The rows come from 4 hidden closed curves, with some noise, and rows from the same curve form a group. Each curve winds through 8 dimensions. The rows are also pushed far along 5 directions, which tell nothing about the answers.
Known rows, each followed by its group:
[ -2   6  11  -6  -7   2   8  10  -4  -4   7  10 -11   9   4  -2  -3  -4
   1  -3  13   0]
K_946
[-14   6   5  -7   4  -7  -2  -9 -20  -2  -7   6   4   3  -7  11  -3  11
   7  14   5  -2]
K_643
[ 5  2  6 -7 -4 -6  6 -3 -2 -5 -2 12  2  2 -1  6  1  7 -3 -2 -6  5]
K_643
[ -3   4   8   4   0   3  -2   5  -5   4   1   2   5  -6  -2  -6 -10   8
  -1   6   6   1]
K_756
[ -5 -11   0   6   0   5   2  20  14  20   4   2   3   0  20 -11  -8   0
  -1 -13  -9  12]
K_756
[ 11   2  11   1 -12   3   6   3   3  -7  13   1  -7  11  -2   4   1  -5
 -10  -7  -1  -3]
K_946
[ 3 -3 -3  2  2  2  0 -6  1 -8 -2  0 -3 -9 -6 -7  5 -3 -1  2  3 -5]
K_946
[ -1  -9   2   5   3   1   6  -3  -2  -4   1   2  -1   2  -3  -3   2   1
  -5   0 -12   3]
K_756
[  8   9   9  -9  -3   5   5   3   3 -10   0   9 -10   1  -3  -3   3  -8
   2   1   2  -6]
K_643
[ 10  -4   8   3   1 -10   4  17   3   8  13  14   5  -2  10   1  -5  13
 -14 -17   5   5]
K_813
[-8 -5  4  9  2  7 -4 16  3 11  5  3  7 -3 12 -8 -3 -6  4 -8 -2  2]
K_643
[  2  -6  -8  -3   6   0  -4   9   7  16  -9   1  -7 -23  22 -23   2   4
   6  -4  32  -1]
K_813
[ -6  -2  11   1  -7   1   5   0  -3  -6   6   7  13  23 -11  24  -8   5
 -12   1 -42  16]
K_946
[ -1   8   2   3  -5   7   2   5  -2  -9   8  -4  -7  15  -1   4   5 -23
   3  -5   3  -2]
K_756
[ -3   8  16 -14   2   6  21   5 -19 -14  -2  21 -15  13  -9   0  -1  -3
  -3  10  10  -9]
K_756
[ -2  13   2   1  11   2  -2   6  -1   5  -2  -1  -4   4  -1  -6  -2 -18
  16   3   8  -5]
K_946
[ 7  0  0  1 -5 -3 -7  6  2  9  5 -6  5 -5  5 -6 -5 11  5 -2 -2  2]
K_813
[  3  -2   2  -6   0  -7   1 -13  -9  -5  -6  -3  -8  -2  -2   4   2   6
  -5   5  10  -3]
K_946
[ 2  2 -6  1 -3  0 -3  2  2 -1  7 -3  2  2  0  1  5 -2  6 -4  1 -6]
K_813
[-11   9 -15   0  18   5 -16   3   3  25 -19 -13   4 -13  13  -8  -1  -7
  22   8  20  -5]
K_946
[ -1   1  -1  -9   2 -11  -1  -5 -16   5  -3   8  10  -5  -4   8  -1  21
   7   7   5 -12]
K_643
[  0 -11   6  11  -3   3   4   7   5   6   6  -2   1   4  10  -2  -3  -6
 -12 -13  -5  11]
K_946
[ -4  12  -3  -6  -2  -1   4   9   2  12  -4   6   7   5   5  -5 -12   3
  15   1   5   0]
K_946
[ 5 10  3 -7 -4  6  0 -1  1  3 -1 -6 -9  3  0 -1  0 -4  6  7 10 -8]
K_946
[  5  -3 -14  -3  -2 -11 -14 -23  -6   0  -9 -16   5 -15 -11   7   0  22
  -2  13   6  -6]
K_643
[-4  3 -1 -2 -5  5 -2  3  0 -5  3 -1 -1  7  2  7  2 -3 -3 -2  2  6]
K_813
[  4  -6 -16   0  14  -4 -10 -18   3   2 -15 -15  -7 -18   2  -8  13  -4
  10   8  10  -9]
K_813
[-14  12  -6 -12  -3   3  -7 -14  -8 -14  -9  -9  -6  12 -12  14   4 -13
  18  17  -5  -6]
K_643
[ -8  -5  -3   3  -1   1  -1  -3  10   0  -1   1   4   1   0  -1  -2   1
  -2   0 -11  11]
K_813
[-2 -3  3  2  3  4 -3  8 -2  8  2  0  4 -1  4  3 -3  6 -8 -1 -1  4]
K_813
[ -4   7  -5  -8   1   6   8  -6  -6  -2 -10   5   2   5  -4   4   2   1
   4   9   3  -8]
K_756
[ -9  -1  -8  -3   4  -1  -8  -9   1   8 -13 -12  -3  -7   7  -7  -2   3
  12  10   7   9]
K_756
[  9   3   0  -2  -8  -4  -4 -12   1 -13   5 -11  -4   4 -12   3   4   1
   7   6 -14  -1]
K_813
[ 11   6  -8 -11  -3 -15   5 -14  -7 -15  -1   7  -2  -3 -11   5   7  14
  -1   1  12  -8]
K_946
[  4  -4  -1  -3   2   4   9   5   9  -3   2   8 -12  -4   5 -15   7  -9
   3  -4  10  -8]
K_813
[  3  -1  -3  12  -9   6  -6   0  10   2  10 -18   2   9  -2   2  -2 -12
   0  -6 -13  -1]
K_643
[  3   0 -17  15  14  -4 -15  -8  11   6  -2 -22   0 -12   4 -13   9 -14
  16  -3  10  -2]
K_946
[ -3  -7 -10   0  -5  -6  -3 -11   4   2  -8  -2  14  -1  -4  11  -4  14
  -5   1 -25  15]
K_643
[ 7 -2  0 -3  5 -4  6 -2  0  0 -7 10 -2 -8  5 -1  4 -1 -6 -6  8  0]
K_756
[  1  -8   0   0   4  -3   2   1  -2   1   2   4   2  -1   3   7   2   9
 -13  -3   0   2]
K_946
[-10  12  -1 -14   9  -7  -3 -11 -15   4 -15   0  -2   8  -8  15  -5   1
  16  19  -2  -6]
K_756
[  7   0  -1  -5   3   0   3 -21  -4 -27  -4  -4 -13   6 -19   9  17 -18
   0   8 -15 -10]
K_813
[ 14 -17  -4  14   0  -4  -6   1   5  -5  14  -6   6  -9   3   4  11   8
 -22 -17  -4   5]
K_813
[  2 -15   0   5   3 -11   3  -4  -5  -1  -2  15  15 -12  -1   6  -2  21
 -20  -7  -8   8]
K_756
[ -1  -4  -8   4   5  -2   0 -11  -5   0  -6  -4   8  -6  -3   3   3  12
  -6   3   4  -1]
K_643
[  6  -8   4   9  -1  -4  -3  14   8  16   7  -1   6 -12  13 -18  -9   9
   0 -11  -1   9]
K_756
[ -2   0 -10  -8   7  -3  -6  -6   2   5 -12   1  -1 -14   2  -7   2  10
   8   9   7   1]
K_946
[-2  5  7 -9 -2  0 10  4 -6 -3  0 14 -1  7  2  4  0  2  0 -2  6  1]
K_643
[  2 -10   1   8   2   0  -5   2   5 -11   8   1  -1  -3   1   1  10  -9
  -9 -10  -7   6]
K_813
[  0  -6  -1  -6  -8 -10  -4   2  -4   1   6   5   8   1  -2  11  -6  22
  -6  -1 -10   4]
K_756
[ -1   3   5   0  -2  -5  -8 -11   3  -4  -2 -11  -2   6  -7   7  -6  -4
   6   7 -20  12]
K_643
[  6  -9 -13   7   7  -9  -8 -13   6   4 -10  -8   6 -17   7  -3   7   4
  -4  -7   6   7]
K_756
[ -1   8  22   0   1   4   9  21  -3  -6  15  15 -13  14   1  -4  -3 -18
  -1  -7   4   1]
K_813
[ 0  0 10 -1  5 -9  2  1 -7  3  1  5  2  2  1  5 -6  4 -4 -2 -3  7]
K_643
[-6  6 -6  4 -4  7  3  6  6  5  3 -4  7 11  2 -2 -4 -6 10 -4 -7  3]
K_946
[  1  16   4  -8  -3   3   6  -1 -12  -5  -3   2  -4   6  -8   0  -2  -3
   8  10  12  -9]
K_756
[ -8   9   3  -9  10  -4  -6   4 -14  14 -15   9   2 -13   7  -3 -10  10
   7  10  28  -2]
K_756
[ 9  2  5 -4 -4 -1  0  1  6  0 -2  5  1 -7  1 -3  0  5  0 -1 -2  0]
K_643
[ -1  11  -2  -7  10  -1  -1 -15   0 -11  -6  -6 -15   9 -10   5  10 -21
  15  11   1  -9]
K_813
[  4  -5  -6  -1  -1  -9  -2  -6   4   9  -2 -11   1   3   0   3  -6   7
   3   2 -15   3]
K_643

New rows. What belongs after each?
[ -4   2   9  -3  -1   2   1  -5  -8 -11   2   2   3  12 -15  18  -1   4
  -9   8 -22   6]
K_813
[-13  16  19  -9  -5   8   8  22  -3  17   3  13   1  16   8  -3 -19  -1
  20   6  -2   2]
K_643
[ -6   6  -3  -1  10   3  -3   0   2   9 -15  -1  -3  -5  10  -7   0 -14
  10   3  13   2]
K_756
[  6  12  -2   2  -8   6  -5 -13   8 -21   1  -8  -2   4 -14   4  10 -15
   2   2  -8   0]
K_756
[ -6  -5   2  10  -6   5   6   5   5   0  10   5   8   9  -2   0  -4   3
  -8  -6 -11   4]
K_813
[  0   5   8   7 -12  12   3   4   6  -8   9   1   7  10  -6   4   0  -6
  -5  -3 -17   3]
K_643
[ -3  -5   1   3  -9   0   4  12   1   3   9  10   7   5   9   3  -3   2
  -6 -13   0   5]
K_643
[ -9  -1   8   3  -2  12   3   5  -4  -7   5  -1  -7   8   0  -1   2 -13
  -3   2   3  -3]
K_946
[ -2   5  -1   2   7  -4  -2  -5   5   4  -3  -3   2   7  -3   4  -2 -10
  10   1 -12   2]
K_813
[-14   7   0  -5   0   8  -4   4  -2   1  -5  -3  -2   6   4   4  -2  -7
   8   6   5   7]
K_813
[  7   0 -11  -3  -5  -9  -9 -13  -2   1  -4 -12   6  -7   0   7   2  16
  -2   1   2   5]
K_813
[  6  -3  -2  -6  -3  -8   6  -2  -1   1   1   0  -3   8  -5   7  -5   7
  -3   1 -14  -1]
K_643
[  1   2  -3  -2   9   1   5  -1  -3   7  -6  -6  -8   3   5  -6   2 -10
  11   2   6  -6]
K_756
[ -4   3  -3  -3   1 -10  -4  -8 -12  14  -7  -8   5  -3  -2   4 -12  22
   5  12  10  -2]
K_643
[  5   0  -8  15   1   9 -12  -5  15   4   3 -27  -5  -4   3  -9   5 -22
   4  -2   1  -4]
K_643
[ -9   4  10  12  -2  12  -1  -3   2 -17   5  -6   1  13 -11   2   1 -23
   0   2 -22   9]
K_756
[-1  3  0  7  3 -5 -8 -5 -1  1 -6 -3  8 -7  0  1 -2 -2  0 -2  0  8]
K_756
[ -2   1  -2   5  -7   4   1   4   3   6   8  -9   4  13  -1   4  -4  -4
   3  -4 -11  -2]
K_643
[  5  -5   3  -4  -1  -4  -4  -2  -1   2  -3  -1   4  -8  -2   0  -3  13
  -3   3 -13   6]
K_813
[ 13 -13   4   4 -11  -4   3  13   8  -9  22   8   0   3   2   6   5   5
 -19 -22 -12   2]
K_756
[ -9  12   0  -8   8   5   0  -4  -3   2 -16   1  -4   5   0   2  -2 -14
  14  11  -1   2]
K_756
[ -5  -6  -5  -2  -4   1  -5 -11   6 -15   4 -10  -6  11  -9   8  10  -7
   4   5 -24   5]
K_756
[ -3  13  -2   3  -5   8  -9  -5  10  -1  -7 -10   5   0  -4  -3  -1 -11
  11   6  -4   4]
K_756
[  9  12  16 -13  -7   8  14  12  -5  -5   6  12 -17  11   0   1   1  -8
  -3   3  17 -14]
K_946
[  6  -1   2  -4   1   9  14  10   8  -6   6  12 -19   0   5 -15  11 -17
   1  -7  14 -13]
K_813
[  4  -1  -4   2   1   5  -4  16   5   4  11  -4 -10  -4  13 -10   8 -13
   4 -11  22  -8]
K_756
[ 11   6  11  13  -6   4   0   6  12 -10  14  -8  -4  14  -2  -1   2 -28
   0 -14 -22   8]
K_756
[ -1   1  -7   6  -6   2  -8 -13   7  -3  -6 -10   8  -6  -4   1   1   6
  -3   3  -1   7]
K_756
[-4  7  6 -4  5  7  5 11  9 14 -7  7  0  4 10 -4 -7 -9  7  0 -7  4]
K_756
[  1   0   0   0   6   6   4   9   0   0  -2   6  -8 -10   5 -17   4  -9
   3  -1  20  -9]
K_946
[ -2   9  13 -11  -3   6  19  16 -10  -8   6  24 -10  15   4   3   3  -9
  -2  -7  15  -7]
K_643
[-2  5 -8  3 -3  4  3  4  7  2  2 -3  3  7  2 -5 -1 -6  9 -5 -1  0]
K_946
[ -4   4   2  -8  -1   9   4  -3 -10  -9  -3   3  -7   7  -7  12   7  -6
  -6   8   4 -12]
K_946
[  8   1 -12   3   7  -4  -9 -14  -2  -6  -4  -9   1  -4  -7  10  12  -2
  -1   1   3  -8]
K_946
[  2  -5   6  16   0  -2   4  -5   6  -3   6  -5   6  11  -4   4  -3 -11
  -9  -9 -23  10]
K_813
[ -4   8   8  -6  -4   8  12  12  -5  -7   6  14  -8  15   4   2   4 -14
   2  -7   9  -4]
K_643
[ 1  8  4 -1 -6  6  2 18  4 13  3  2  4  7 12 -1 -9 -6  2 -7  0  7]
K_813
[ 18   3   4  -8   4 -13   4  -2  -8 -10   2   8 -13  -7  -2   1   8   0
  -5  -5  21 -11]
K_756
[11  1  4 -3 -3 -5  2  2  1 -2  6  1 -8 -3  0 -8  1  4  4 -1  6 -6]
K_813
[-4 -1  0 -2 -9 10  6  7 -1  5  0  4  6  3  2  1 -5 10 -6  1 -5  1]
K_813
[  7  -4   2   3   3  -2   3   5   7   2   0  12   7  -4   1   0   1  -1
  -6  -9 -10  -1]
K_756
[ 0  6  3  4 -1  6 -2 -2  1  1  1 -6  1  0 -6 -4 -2 -1  6  7 -1 -4]
K_756
[ -3   4  -5   1   2  -3   6  -8   0  -9  -3  -5  -7   9  -6  -5   1 -13
  11   2  -3   3]
K_946
[  7  -8  -2  12  -2 -11  -7  -6   3  -2   1   1  15 -11   0   5  -2  10
 -15 -12  -8  13]
K_756
[  1  11   8  -8   7   3   3   0  -8   3 -10   4  -4   0  -5   2  -6  -2
   0  13   8  -7]
K_643
[  7  -3  -5   0  -3 -10 -13 -22   4 -13  -1 -17  -7  -4 -10   4   5   4
   2   8 -12   4]
K_643
[  1   0  -2  -3   3  -1  -5  -1  -4  -6  -3   4  -2 -12   0  -6   6   1
   6   2  13  -7]
K_756
[-4 -3  0 -4 -6  0  1  6  1  7  6  0  0  4  2 -3 -6 10  7  3 -6 -2]
K_643
[ -5   7   8   4  -2   6  -3  -4  -5  -9   2  -3   0   2 -10   0  -2  -4
   1   9  -2   2]
K_756
[ -3  12   8 -15   4   9  16  13  -8   8  -7  21  -4   6   1  -2  -5   2
   3   7  17 -16]
K_756
[  2  -5  -5   1  -3  -2 -10  -1   9   7   3 -15  -7  -7   6 -11   0   1
   9   1   5  -1]
K_643
[ -6   5  -2   2  13   1  -3   3  -2  10  -6  -4  -2   1   8  -4   4 -18
  18   0   7  -8]
K_643
[-6 -5  0  4  3  3 -8  3  1  2  1 -1  4 -5  2 -2  1 -4  5  0 -3 -2]
K_643
[-3  0 -2 -4 -4 -5  3 -3 -4  1 -2  7  6  2  3  5  0 11  1 -2  3  4]
K_643
[ -4 -11   8  27  -1   8  -1  21  15  11  19  -3  14   6  15  -8  -2 -18
  -6 -25 -17  12]
K_643
[ 7 -3 -3 -4  6 -5 -3 -6  2 -1 -3 -3 -4 -8  0 -4  7 -1  9  3 -5 -7]
K_643
[ 3 12  3 -2 -5 -2  5  4  4  1  1  4  3  9 -2  0 -7 -6  8 -2 -8  2]
K_946
[ -8   0   5  10  -4  13  -4  22  11  15   8  -3   1   1  18 -10  -7  -9
   0 -10  10   8]
K_756
[ 10  -5   3   0  -1 -11  -1 -14  -9 -19  10   0  -8  -2 -12   9  12   8
 -13  -1  10  -6]
K_946
[  2  -4   4   2 -10  -1  -4   2   3  -6   9   1   1  -1  -1   3  -1  10
 -12  -5   3   8]
K_756
[ -7   1 -14   4   1   5 -10 -12   4  -9  -1 -18  -8   3   2  -2  17 -20
  15   1  11  -2]
K_643
[-13   5   7   7   3   2  -5  -5  -5  -3   1  -7   5  13  -5   7  -1 -14
  11   4 -16   8]
K_643
[ -2   6  16 -20   3  -1  13   3 -16  -1 -10  22  -4   7  -5  14  -9  11
  -8  12  -3  -3]
K_946
[ -4   7   5 -17   1  -6  -3  -1  -8   7 -10   2 -10  -5   1  -2  -9  13
  11  17  15  -3]
K_643
[ 10  -5  -1   7 -10  -7  -5  -9   2  -3   4  -7  13  -1 -12  13  -6  16
 -17  -2 -21   5]
K_643
[  1  -6  -3   6  -5  -7   3 -21   1 -26   9  -3  -2   9 -21  10  10   1
  -7   3 -17   0]
K_813
[ -4   0  -2   8   6   2  -4   0   1  -2   5 -10  -9  -1   2 -11   7 -14
   9   0  17  -3]
K_946
